The groups are shells around one centre, one inside the other: the same stretched ball of 6 dimensions in 7 sizes.
Some rows, each with its group after it:
[ 15   7 -56  67   7 -24 -12 -65  49 -20  -1 -28 -13  10] -> (1)
[  7   4 -11  98 -19  44  18 -57  -9  -5  20   5 -14  14] -> (1)
[ -6  25 -18  60   7 -16  12 -60  22 -13  -2 -20 -12  27] -> (6)
[-17  31   7  70   4 -34  34 -65  34  -2 -39 -48  -1  36] -> (2)
[ 13   2  -7  97 -30  31  29 -52  -3   5  13   2 -13  25] -> (6)
[  4  20 -12  82   0 -19  21 -55  33  -3 -17 -38 -14  17] -> (6)
[-12  21 -34  51 -14  18 -23 -87   3 -46  24  34  -5  49] -> (2)
[ 30 -13 -32  86 -46  40  17 -48 -10   4  40  32 -15  33] -> (4)
[ 10  11 -37  48 -17 -30  13 -60  30  -6   2  -5  -6  49] -> (4)
[-25  26  15  48 -24  48  31 -61 -53 -11  43  55  -3  68] -> (1)
[ 26   4 -33  69 -18  -2  21 -38  13   7  24   0 -22  25] -> (5)
[ 15  24 -39  63 -20   7 -29 -63  15 -40  34  31 -29  34] -> (1)
[ -3   2  11  66 -31  54  62 -38 -56  25  46  39  -4  52] -> (3)
[  2  13   6  78 -42  43  28 -55 -30  -3  31  39 -11  53] -> (4)
[  9   6 -66  64   6 -26 -28 -82  60 -36  -9 -27  -7  13] -> (0)
[  1  21   5  62 -25  -1  42 -44  -6  10  11   7 -11  54] -> (6)
[-31  22  10  41   2  -3  55 -60 -15  11  -2  -6  12  59] -> (1)
[-10   5  -3  81  -5   0  45 -64  15  11 -22 -35   8  28] -> (2)
[ -6  18  11  67 -15 -26  60 -48  16  23 -24 -32   1  50] -> (3)
[-12  29 -39  52   6  -3 -30 -84  23 -49  12   8 -11  32] -> (0)
[ -4  40 -15  56   4 -52   5 -62  48 -20 -24 -34 -16  37] -> (5)
[  3   4 -14  94 -29  24  10 -74  12 -14  -2   0  -4  30] -> (5)
[ 13   7 -41  78 -21  51 -25 -66 -10 -36  51  43 -23  20] -> (4)
[-20  22 -14  36  -8  -2  20 -70  -5 -14  13  16   4  61] -> (2)
[ 10  12 -54  53   0 -37 -11 -70  51 -22  -6 -21  -9  29] -> (2)
[  7  10 -19  67 -33  43   5 -58 -24 -17  47  48 -15  45] -> (6)
[  6  -3 -20 101 -18  25  16 -70  17  -7  -5 -17  -3  14] -> (0)
[ -4  21  -1  61 -23  45  19 -50 -39 -10  49  48 -17  47] -> (2)
[-32  25  14  58  -2  34  35 -67 -32  -8  16  16   3  48] -> (5)
[ 20  22 -34  77 -20  -6 -19 -60  31 -29  13   5 -27  26] -> (2)
[-17  11 -11  61 -23  58   7 -75 -38 -24  43  52  -1  51] -> (6)
[-36   0  -7  60  -6  30  35 -91 -12  -7  -7   0  28  50] -> (1)
[ -6  33 -41  44   8 -50 -22 -80  57 -40 -18 -23  -9  38] -> (3)
[ -2  12 -63  60   2   5 -46 -94  35 -56  13   8  -7  21] -> (3)
[ 18  -3 -43  82 -35  29 -14 -73  12 -26  25  26 -11  32] -> (5)
[ 17 -12 -27  94 -31  14  24 -63  20   5  -3 -12  -1  26] -> (5)
[-12  44 -20  59   2 -34 -22 -80  45 -46 -18 -16 -15  39] -> (4)
[ -1 -12 -20  78 -30  73  21 -66 -39  -5  47  44   1  35] -> (5)
[ 15 -21 -31  74 -31  51  37 -50 -27  16  44  29  -1  33] -> (4)
[-25   9  -7  47  -6  50  32 -66 -46  -5  40  38   7  50] -> (3)
[ 10  29  -6  82 -19  10   4 -51   6 -17  16   8 -28  28] -> (0)
[ 18   4 -61  66 -29   7 -37 -80  30 -43  24  26 -13  36] -> (4)
[-19  -7 -24  70 -22  67   7 -89 -30 -23  32  41  13  42] -> (0)
[ 30   7 -64  67 -15 -24 -27 -64  53 -29  10  -6 -22  21] -> (0)
[  9  23 -31  82  -5 -51  -9 -74  75 -25 -42 -52 -12  21] -> (0)
[ 12  15   4 101 -21   9  31 -47  12   6  -5 -20 -19  19] -> (3)
[-28  44  11  43   8 -38  34 -63  18  -7 -24 -26  -1  55] -> (1)
[ -9   1  18  78 -27  56  68 -44 -51  27  30  23   1  45] -> (3)
[ 16  -9 -57  71 -13  19  -7 -68  16 -17  26   8  -8  18] -> (6)

New rows. What belongs after each?
[-18  41   0  50  12 -59  29 -60  42  -5 -37 -48  -5  44] -> (4)
[ -6  22 -11  44 -25  15  17 -57 -19 -12  34  40  -9  63] -> (3)
[ 18  -6 -29  76 -36  69  10 -50 -39  -7  68  58 -18  32] -> (1)
[  3  -5 -38  85 -14  -5   5 -84  43 -15 -24 -30   7  23] -> (6)
[  5  29 -22  47 -10 -47  13 -54  37  -9  -8 -15 -14  50] -> (4)
[  2  11  27  85 -32  39  68 -32 -38  30  23  13 -12  43] -> (1)
[-10   9  15  69 -11  24  69 -40 -28  29  13  -3  -1  40] -> (3)
[ 14  22  -5  66 -30  23  21 -36 -22  -2  44  36 -28  44] -> (3)
[-18  25   8  85   0   7  25 -68  10 -10 -17 -25  -4  25] -> (1)
[-13  32  18  49 -12   4  51 -40 -25  12  18  13 -11  58] -> (0)
[-27  10  -9  60 -20  51  10 -87 -29 -26  25  39  11  55] -> (2)
[-24  15 -22  42   6  -4  20 -76   6 -13   0  -5  11  47] -> (2)
[-18  10  10  56 -14  44  54 -50 -48  14  35  28   2  51] -> (5)
[ -6  -2 -19  67  -9  -3  40 -66  15  11 -12 -23  11  37] -> (6)
[-17  31 -24  53  13 -33  -2 -78  40 -29 -21 -29  -3  33] -> (6)
[-18  23 -12  68  12 -12  14 -74  26 -17 -19 -32   0  25] -> (5)
[-10  17   9  74 -22  61  28 -54 -47  -6  44  42 -12  41] -> (0)
[  8  10  17 100 -34  33  48 -43 -16  17   9   2 -14  32] -> (4)
[ -3  -3 -52  80   3   3 -16 -92  43 -32 -13 -25   5  11] -> (3)
[  4  15 -41  66 -22  25 -31 -80   8 -46  31  36 -15  37] -> (5)
[-23   0  -6  57  -9  29  47 -69 -22   8  11   7  16  48] -> (2)
[  2 -17 -43  79 -33  60  -6 -87 -11 -25  32  38   7  36] -> (1)
[-18 -10 -11  62 -23  59  40 -72 -40   4  31  34  17  51] -> (0)
[-33  30   2  31  -8  16  24 -71 -29 -17  24  34   5  70] -> (1)
[ -3  18 -11  63 -19 -31  26 -67  34  -3 -25 -23   1  52] -> (3)
[  2  17 -45  76  -9   4 -37 -89  37 -51   2   1 -12  22] -> (5)
[ 33  -6 -51  79 -32   1  -5 -58  31 -11  18   6 -17  26] -> (0)
[-12  14 -57  43  -5  14 -40 -97  15 -56  26  32   0  42] -> (1)
[-35  16  10  76  -5  24  31 -86  -4 -13 -18 -12  16  41] -> (1)
[  6  16 -22  52 -18 -32  25 -55  27   1  -6 -11  -6  52] -> (1)
[ 30  -4 -47  87 -25  -7  -1 -59  42  -9   2 -15 -16  17] -> (6)
[ 19  20  -3  82 -20 -19  34 -36  22  12  -3 -22 -24  30] -> (2)
[-12  11  17  55 -24  13  71 -43 -30  29  13  10   4  63] -> (4)
[-20  16 -27  41   0 -31  16 -82  31 -15 -21 -19  14  54] -> (3)
[ -8  12 -40  64  -8 -33 -10 -94  57 -32 -33 -29   8  40] -> (0)
[ -6  25 -26  59 -16 -29  -9 -83  42 -32 -19 -10  -3  50] -> (1)
[ -2  36 -16  70   2 -58   1 -69  65 -22 -42 -51 -13  30] -> (0)
[ -3  18  23  73 -19  24  66 -31 -32  28  20   6 -12  43] -> (0)
[ 16   2 -12  74 -26  43  35 -35 -32  13  49  31 -20  31] -> (0)
[-10   3 -22  63 -21   5  19 -81  12 -11  -6   1  12  51] -> (6)
[  9  28   1  83 -17  -5  23 -44  13  -2   2 -11 -24  29] -> (6)
[-28   1   5  54 -23  48  49 -72 -43   6  23  32  19  64] -> (3)
[-21  26 -30  57  -9  12 -31 -99  16 -56   7  21   0  46] -> (1)
[ 20 -11 -72  78 -26  20 -38 -89  34 -42  20  18  -6  22] -> (1)
[-29   9  11  47 -22  57  51 -61 -62   6  43  50  11  68] -> (1)
[ 19  24 -36  80  -3 -42 -12 -60  64 -22 -20 -40 -25  13] -> (5)
[ -6   9 -58  52   3 -14 -26 -92  42 -41  -3  -8   3  31] -> (6)
[ 15   8 -44  53  -6 -31  11 -54  36  -3   3 -16 -11  33] -> (3)
[-27  16  17  57 -19  46  48 -60 -48   4  28  33   6  60] -> (6)
